There are 10 hidden switches. A switch that is on adds its own fixed numbers to the row, and there is some noise. The rows also spread widely along 16 directions, which tell nothing about the answers.
In the rows, zero is written as 128.
Known rows, each followed by its switches (1 for on, 0 for off):
[135 141 153 120 149 136 122  89 148  45 129 160 143  97  87 168 143 133
 159 129 128 153 152 102 196 139 109 178  86  99  89 138 157 158 103 125
 149 139 119 150 106 133 171  32]
1 1 0 0 1 1 1 0 1 1
[ 81 131 141 102 135 129 165 128 184 108 154 147 126 134  71 125 136 129
 131 108 139 125 157 120 104 126 112 140 122 154 108  96  97 108 143  90
 139 125 154 110 116 144 174 120]
1 1 1 1 0 1 1 0 0 0
[ 53  80 132 133 168 102 103 120 121 173 116 155 175 138 142  84 108 139
  89  90 167 117  87 117  63 191 123 160  80 121 161 139 132  94 186 150
 132  91 171 144  85 107 116 150]
0 1 1 1 1 0 0 1 0 1
[124  97 153 152 139 132 182 158 165 133  43 120 112  73 158 164  98 126
 126 110 162 103 163 122  90 167 160 141 129 112 133 111 124 110 176  96
  91 121 109 144 156 124 116  94]
1 0 0 0 0 1 1 0 1 0
[101 107 151 101 160  73 127 156 109 137 125 117 172 156 140  93 131 116
 103 117 151 153  43 115  93 153 149 121 115  78 131 139 144 126 165 137
 126 129 157 105 103 138 138 160]
1 0 0 1 0 0 0 0 1 0
[147  83 129 134 125 133 154 124 143  56 116 180 138  87 128  86 138 112
 120  86 169 141 162 106  95 173 109 137 158 164 122 162 101  68 150 146
 127 109 106 157 156  67 172 109]
1 1 1 1 0 1 0 1 1 1
[118 105 149 118 141 142 117 123 172 128 129 150 108  85  97  98 119 138
 124 124 161 101 134 125 107 103 130 149 134 120 175 101 136  90 143 132
  94  85 109 138 148  95 132 122]
0 0 1 1 1 1 1 1 0 1
[124  63 186 145 110 165 160  87 166  43  72 177 177  87 136 120 153 111
 159 103 172 161 131 106  83 208 149 168 109 115  62 182 123 117 171 109
 162 162 112  96 104 143 176  64]
1 0 0 0 0 1 1 1 1 0
[139  93 194 135 167 132 143 122 138  79  64 152 138 113 104 112 129  97
 140 133 164 132  95 134 110 144 135 183 105  78 141 164 103 111 125 117
 105 152  94 136 118 121 139  96]
1 1 1 1 1 1 0 0 1 1
[101 107 110 134 177 110 128 115 113 111 134 158 202 118 133 131 120 145
  98 103 144 154 108 119 118 196 129 142 105 122 100 131 188 135 155 165
 150 124 180 135 101 118 175  90]
1 1 1 0 0 0 1 0 1 1
[152  98 145 139 138  98 138 148 115 131  99 165 120 140 136 135  97 117
 107 123 168 123  87 121 123 144 103 149 134 129 134 146 151  87  99 104
 132 116 121 143 141 109 115 128]
0 0 1 0 0 0 0 0 1 0
[ 91 123 167  83 147  90 108 117 148 176  85 134 122 126 102 158  92  98
 111  88 189 113 131 118 115 107  90 123  90 128 175 113  53 113 153 106
 161  71 147 166 105 122 124 187]
0 1 0 1 1 1 0 0 0 0
[140  79 174 159 119 162 164 107 197 101  83 140 132  94 130 188 121 122
 143 139 168  72 172 153 113 104 148 163 136 155 109 124 148 117 169 125
 164 129 121 102 139 152 142 142]
1 0 0 0 0 1 0 0 1 0
[125 135 130 122 163 138 159 153 141 115 124 136 127 103  89  99 130 146
 120  85 128 140 173  97 152 154 141  99 104 121 166  90 143 112 136 105
 110 104 134 165 134  83 152  62]
0 1 0 0 0 0 0 0 1 0
[153 176 163 134 196 115 168 173 116 126  47 111 148 154  84 152 143 126
 106 122 142 140 157 127 142 143 148 117  98 106 145 112 127 140 119  64
 125 131 107 161 129 129 115  81]
0 1 1 0 0 0 0 1 1 1
[165 136 116 138 182 124 145 173 109  85 116 115 193 105 130 174 131 105
 104 126 132 143 164 158 139 152 159 108 160 109 122 104 128 138 168 175
 118 127 161 170 141 103 167 120]
0 0 0 0 1 1 0 0 0 0
[119  71 168 124 165 139 143  96 140  86 100 165 178 113 112 141 130  86
 134 128 172 121 111 167  79 152 115 159 129 136 101 157  89 110 153 168
 147 156 144 106 109 164 173 155]
1 1 0 0 0 1 0 0 1 1
[131 106 124 119  96 101 151 128 168 112  92 154 130  96 147 139  78 100
  97 110 183 136  98  96 116 167 141 138 135 114 109 144 123 102 159 109
 155 100 143 131 139  56 152 142]
1 1 1 1 1 1 1 0 1 0
[103  98 205 100 122 114 132 130 197  95 116 128 146 111  85 101 137 100
 130  90 177 148 113  72 111 145 141 144 106  73 138 130  90 124 174  76
 147 111 143 117  94 128 149 135]
1 1 0 1 1 1 1 1 1 0
[ 72 136 106 144 141 121 174 147 160 159 137  86 141 139 145 177 115 165
 124 175 103  71 121 156 117 123 190 171 111 102  93  84 196 158 187 141
 108 144 167  80 122 161 107 124]
0 0 0 0 1 0 0 0 1 0
[114 109 161 154 186  83 151 155 117 132  48 110 159 102 156 207  97 130
 103  89 172 136 146 122 103 189 131 164 106  95 123 123 148 148 179 110
 131 113 137 177 122 160 121  86]
0 1 1 1 0 1 1 0 1 1
[142  83 172 138 183 117 182 152 124  37  70 141 177 110 131 127 152  73
 125 106 172 138 154 140  89 162 123 137 144 113 112 174  54 106 181 163
 124 165 130 148 125 123 171 151]
1 1 0 1 0 1 1 0 1 1
[ 93 121 122 117 142 118 130  95 121  93 139 165 145 135 126 167 124 128
 146 129 136 112 146 124 158 133  88 172  95 142  96 153 113 133 134 161
 158 125 154 150  98 126 148 114]
0 0 0 0 1 0 0 0 1 0
[170 149 110 147 136  75 210 220 134  37 175 105 112 124 129 163 137 130
 125 148 108 130 161 100 180 122 131 152 187  96  68 113 176 135 125 114
  92 153 119 139 180 118 136  82]
0 1 1 0 0 1 1 1 1 0
[ 87 140 115 120 145 101 145 185 146 133 178 115 144 143  97  99 122 150
 108 129 103 145  99  92 123 175 162 149 117  70 130  82 170 130 151  96
  89 123 161 120 113 120 126  80]
0 1 1 0 0 1 0 1 1 0
[142  52 168 151 117 101 134 125 150  91 114 164 122 111 148 116 103 105
 119 112 192 106  92 103 121 137 108 174 124 119 124 177 155  85 151 131
 163 115 119 120 127 104 116 164]
0 1 0 1 0 0 0 1 1 1
[155  86 166 154 203 128 137 138 128 124  47 176 163  72 117 153  75  97
  97  99 194 135 123 140  96 195 122 155 131 109 151 132 111 101 128 121
  99 110 133 188 133 111 147  78]
1 1 1 0 1 0 1 1 1 0
[104 147 147  98 114  97 178 153 146  92 115 149 112 119 100 196 102  99
 136 103 149 167 120  96 111 204  98 159 138 104  36 127  68 135 103  34
 118 142 155 126 121 178 162  61]
1 0 1 0 1 0 1 0 1 1
[100 141 104 144 174 144 165 166 142 181  48 155  99 110 109 174  56 121
 107 124 139 101 169 141 124 180 137 146  80 128 165  86  89 101 133  83
  95 105 137 189 127  84 110  86]
0 1 0 0 0 1 0 0 0 0
[113  81 180 137 133 143  92  85 156 146  93 157 163 149 111  86 144 123
 111 152 160 116  57 140  55 144 142 180 124 119 144 147 143  88 121 104
 118 132 113  82 106 147 100 131]
1 0 1 0 1 0 1 1 1 0
[ 97 126 139 106 102  95 150 100 143  95 110 128 113  92 148 198  95 116
 153 123 151 146 115 113 119 158 113 185 119  97  62 148 121 150 149 112
 137 132 110 113 127 154 142  78]
0 1 1 1 0 1 1 0 1 0
[158  97 148 120 151  98 124  99 107 102  53 158 178  78 168 197  79  71
 110 106 199 151  98 145 106 178 108 145 136 107  89 180  95 133 149 163
 159 118 135 156 124 108 162 132]
1 1 1 0 1 0 1 0 0 0

New rows. What belongs after each?
[152 121 150 152 193 131 140 152 122  94  85 179 160 114  84 171  99 106
 101  86 165 159 162 114 151 197  96 142 113 124 134 123 116 111 101  87
 147 116 160 201 107 109 164  62]
0 1 1 0 0 0 1 0 1 1
[105 107 188 125 196 155 126 134 173 112 123 165 166 118  47 142 119 114
 127 113 172 116 149 137 124 128 120 158 101 114 165 104  96 119 153 118
 149 108 167 156  84 145 172 129]
0 0 1 1 0 1 0 1 1 1
[149 103 138 139 133 124 102 113 101  65 128 111 163 113 167 141 172 111
 148 164 112 131 128 156  99 135 131 186 169 100 108 166 122 128 156 199
  85 156  80 125 135 150 104 107]
0 0 0 0 0 1 0 1 1 0
[ 91  91 200 117 153  98 145 179 175 106 156 132  89 141  70  99 119  96
 137 125 147 103  84  93 131 118 107 190 110  57 155 124  80 106 122  75
  85 140 152 127  94 149 110 142]
1 1 0 1 1 0 0 0 1 1
[156  82 161 125  89  93 152 156 142 132  94 146 114 119 151 112  96 108
 107 101 183 148  67  99  84 166 132 122 157 112 121 139 145  79 126  67
 131 109 111 108 161 110 121 139]
0 0 1 0 0 1 0 0 1 0
[113 148  96 124 143 141 162 170 153 106 121 140 152  87  98 159  96 112
 108  98 117 171 165 114 112 239 160 128 143 109  93  79  91 128 143  82
  94 122 177 163 129 106 177  37]
1 1 0 0 1 1 0 0 1 0
[103 110 164 113 136  99 140 124 149  69 143 122 136 124 123 127 160 117
 146 120 147 116 143 107 117 112 106 174 124 114 114 160  95 128 173 151
 134 128 113 127 114 142 138 143]
1 1 1 1 0 1 0 1 1 1
[116 108 148 129 124 112 142 113 123 111  75 160 135 146 142 164 120  99
 135 149 161 112 112 143  96 154 105 184 122 138  85 170  83 108 127 115
 136 145 110 124 122 150 109 134]
0 0 0 0 1 1 0 1 1 0
[143 101 121 120  82  91 134 114 144  51 154 126 124 102 165 151 135 112
 135 126 145 129 133 103 142 119 110 161 169 123  83 160 136 118 158 164
 143 121 113 124 153  99 137 141]
0 1 0 1 1 1 1 0 1 0
[125 168 143  98 176 139 117 116 129 138  85 116 181 137  88 159 138 113
 117 151 129 146 122 159 115 132 155 123 111 101 142 104 101 152 140 131
 125 128 132 132 103 134 152 112]
1 0 1 0 0 1 0 0 1 0
[ 93 108 124 128 115 103 133 132 134 106  96 124 146 124 160 153 117 101
 116 108 151 126 146 105 106 179 126 166 113 113 115 159  71 115 192 137
 142 114 146 155 103  95 116 153]
0 1 0 1 1 1 0 0 1 1
[137 140 101 114  50 107 149 117 156 120 125 109 141 134 155 154 116 126
 100 126 146 152  99 105 110 166 169 117 150 125  58 131 179 129 160  86
 185 114 141  66 141  98 136 138]
0 1 1 0 0 0 0 0 1 1
[ 63  61 170 113 117 126 139  91 154  98 146 190  94  96 125  83 120 138
 174  91 154 107 112  82 108 152  78 194  84 123 129 167 102  93 128 127
 104 119 118 136 105 130 142  81]
1 0 1 0 1 0 0 0 1 0
[153 126 150 142  90 143  88  79 169 107 100  98 164 116 139 212 130 119
 126 163 140 121 133 135 156 118 165 176 118  99 103 134 180 163 167 133
 197 120 122 100 101 134 108 136]
0 1 0 0 0 1 0 0 1 1
[115 117 103 130 109 146 131 124 139 104 155 136 145 133 122 103 137 123
 120 138 115 134 117 130 107 161 147 154 133 117 110 134 134 103 142 137
 118 134 137 105 117  95 131 112]
0 1 1 0 0 0 0 0 0 1
[139 109 121 141  83 155 149  92 182  79 139 184 102 103 103 131 109 135
 130 116 151 130 149 106 141 144 116 163 137 164 101 133 162  84 107  88
 162 113 120 116 142  78 157  74]
0 1 1 1 0 0 1 0 1 0
[ 53 116 156 111 142 145 149  69 183 172  57 122 162 117 123 151 113 140
 126 116 169  98 139 148  67 138 166 145  67 141 136 118 117 137 214 127
 172 109 142  97  94 141 149 146]
1 1 1 1 0 1 0 0 1 0
[162  81 157 138 120 164 135 100 173  67 133 165 134  94  85 138 128  96
 133 133 161 130 127 166  92 134 127 163 178 148 101 122 129  87 114 121
 133 144 116  93 149 149 169 112]
0 1 0 1 0 1 0 0 1 1
[124 149 127 129 147 127 115 136 169 131 122 124 140 113  95 162 111 133
  95 122 137 114 159 106 159 136 137 140 117 110 157  92 141 131 141 108
 132  87 160 165 113  87 127 111]
1 1 1 0 1 0 1 0 1 1
[146 132 150 121 104  97 126 124 136 120  81 106 145 125 160 185 122 111
 110 121 168 128 124 116 124 126 134 130 135 109 103 146 131 136 160 112
 166 102 127 126 131 115 112 158]
0 0 1 0 1 0 1 0 0 1
[ 99 100 161 128 128 165 162  86 158 113  59 137 173 132 130 111 167 119
 134 150 157 120 111 172  17 157 167 154 128 143  81 154 104 108 172 121
 126 169  98  52 123 171 143 131]
1 0 1 0 0 1 1 1 0 1
[131  97 143 143 179 164 134 122 167 113 124 151 136  94  93 112 124 137
 123 132 138  79 173 142 144  99 136 145 115 140 191  99 144  99 149 171
 109 111 128 157 131  89 147 125]
1 1 0 0 0 1 0 0 1 0
[146  97 148 114 121 123 154 144 149  90 140  99 151  94 126  78 157 122
 119 121 127 154  95 133  70 155 182 118 182  91 112 103 154 114 154 130
  71 146 112  80 169 138 149  98]
1 1 0 0 1 1 0 0 1 0
[112 102  90 122  80  91 210 164 175 144 120 162  73  96 147 170  40 110
 105 128 167 101  95 128  84 178 126 155 175 155  57 105 125  85 122  74
 106 121 146  98 186 113 144 131]
1 1 1 0 1 1 0 0 1 0
[110 160 128  94 106  86 117 117 135 103 131 147 123 145 103 183 117 102
 125 116 145 154 140 100 139 151  79 171 127 138  93 141  62 126 115  84
 156 103 131 159 112 126 130 112]
0 1 1 1 1 1 0 1 1 0
[ 99  78  88 178 121 139 108 150 170 145 135 180 129  82 154 177  67 141
  88  97 147  99 175  98 114 216 113 177 135 158 122 105 155  83 166 121
 133  70 187 181 113  91 121 102]
1 0 0 0 0 0 1 1 0 1
[126  83 120 154 147 107 120 135 125 109 103 195 146 104 147 176  81 106
 104 121 167 144 102 142  80 216  98 192 158 147  75 138 127  87 115 114
 115 127 147 152 136 146 142  82]
1 0 0 1 1 1 1 1 0 0
[132  99 168 131 114  91 150 170 158  75 156 115 123  85 126 159 115 116
 135  94 149 149 126  73 128 175 119 169 154  63  87 129 143 138 149  82
 110 122 137 132 129 154 130  75]
0 1 1 0 0 0 1 1 1 1
[156  79 173 149  99 156 174 160 195  96 106 134  80  66 122 145  89  98
 143 131 170 102 119 132 102 129 164 164 165  87 123 124 133  93 150  84
  99 127 108 102 158 112 133 118]
0 0 1 1 0 0 0 0 0 1
[148 110 142 142  40 158 124  73 191  64 113 117 130 107 150 184 149 100
 146 152 143  98 183 125 127 117 141 184 158 146  73 170  98 122 174 125
 179 126 103  96 126 112 107 147]
0 1 0 0 1 0 0 1 1 0
[ 74 164 136  72  68 138 131  90 158 127 131  72 124 146 117 128 173 121
 154 164  99 138 100 137  69 130 168 150 132  89  72 121  82 152 157  92
  98 156 107  41 113 181 106 117]
0 0 0 0 1 0 0 0 1 1
[157 117 156 151 147 134 128 137 140 109  68 178 122 118  92 162  97 110
 114 100 160 137 158 104 163 171 101 157 101 131 151 127 112  96  90  66
 148 106 124 197 122  88 124  70]
0 1 0 0 1 1 0 0 1 0
[ 77 153  97 124 173 155 103  83 137 157  99 160 161 116  95 172  93 134
 113 136 120 139 138 158 111 188 135 175  85 130 133 105 114 134 137 133
 126 112 159 155  82 114 153  58]
1 1 1 1 0 0 0 0 1 0
[149 126 152 147 168 146  69 126 133 112 122 156 176 153  73 109 144 120
  89 122 135 146 127 112 152 149 119 148 109 105 186 119 142 101 102 109
 141 103 154 175  85  77 122 103]
0 1 1 0 1 0 1 0 0 1
[162  80 125 124 181  70 139 146  91  62 178 163 150 121 144 117 116 102
 125 159 144 112  62 149 159  96  91 160 158 108 113 162 170 112 111 234
 109 153 130 130 146 115 160 166]
1 1 0 0 0 1 0 0 1 0
[ 98 109 160 118 140 120 118  83 134  60 128 117 212 124 133 155 180 117
 135 101 138 155 158 133  92 160 132 163 128 125  90 160  93 152 198 173
 164 139 150 127  90 158 173 113]
1 1 1 1 1 1 0 0 1 0
[ 71 135 152  90 102 138 133  93 177 118 155 114 124 121  98 129 149 137
 155 121 123 122 135 108 117 119 135 154  92 110 102 120 116 147 162 110
 143 124 134  85  94 150 146 110]
1 1 1 0 0 0 0 0 0 1
[ 98 132 172 120 176 133 131 127 124 155  79 130 151 173  73 106 152 131
 122 130 124 146 101 147  78 160 136 149  90 112 149 102 116 114 103  63
 100 154 113 111 105 184 109  73]
0 1 0 0 0 1 0 0 1 0
[146 114 189 105 107 120 162 135 178  95 103 129  84  79 100 166  92  89
 156 106 176 122 130  91 167 115 120 142 111  74 119 133 103 133 135  78
 146 113 115 129 128 122 141 119]
0 1 0 0 0 0 0 0 1 1
[139 127 163 119 167 122 182 162 149  96 104 106 145  71 104 123 121 137
 129  82 152 163 141 107 126 161 178 105 119  71 141  91 167 142 169 104
 106 116 123 141 151 111 181  47]
0 1 1 1 0 1 0 0 1 0
[124 107 184 102 128 142 116 110 159 139  96 100 149  85 102 109 146 113
 119  69 161 143 160 123  61 151 140 106 150 117 173  98  72 111 168 101
 104  87 118 140 134 134 133 109]
0 1 1 0 1 0 0 0 1 0
[146  85 138 129 129 106 143 142 159 143 137 128 101  81 136  64  99 147
 109 143 156  99  55 115 123 106 168 136 142  77 163 101 233  99 132 140
  71 107  99  93 180  86 109 118]
0 1 0 0 1 0 1 1 1 0
[129  68 158 166 157 114 150 136 133 111  80 155 175 132 147 145 107  99
 102 120 181 120 103 143  83 180 138 169 128 125 107 161 135 100 172 131
 160 139 151 121 110 133 127 149]
0 1 0 1 0 0 0 1 1 0
[ 95 115  88 136 128 185 187 107 174  93 122 171 140 101 100 147 114 116
 129 139 128 106 191 170  74 174 135 158 154 178  90 110  69  89 154 141
 109 145 148 117 137 106 178  99]
0 1 1 0 0 1 1 0 1 0
[144 142 114 112 115 100 139 157 133 116 110 133 110 117 140  93 118 131
 114 136 134 151  90  92 139 149 163 128 125  89 135 128 167 108 134 109
 102 112  93 131 150  65 120  94]
1 0 0 1 0 1 0 1 1 0
[ 87  90 156 116 194 132  96  93 130 178  86 177 180 132  94  69 106 133
 103 134 165 124  46 146  82 162 145 153  69 106 177 120 153 103 132 144
 114 117 140 119  95 123 134 120]
1 1 0 0 1 1 0 1 1 0
[133  44 172 161 127 149 106  91 142  94  90 164 145  67 147 144 125 117
 133  77 172 136 160 130  62 189  94 182 147 145 130 147 117  85 148 133
 120 113 104 154 133 147 132  74]
0 1 1 0 0 1 1 0 0 1
[118 103 124 147 137 143  94 119 148 147 131 124 165 105 131 105 126 149
  95 122 121 139 102 127  88 177 172 156 137  96 150  97 191 113 148 127
  91 109 142 120 123 107 118  74]
1 1 1 0 1 0 1 0 0 0
[120 143 178  90 129 141 114 137 182  92 142 135 128 119  37  78 139 111
 127  96 141 170 118  62 165 139 146 123  93  55 171 103 107 121 122  57
 131 104 150 139  88  81 153  87]
0 1 0 1 1 0 1 0 1 1
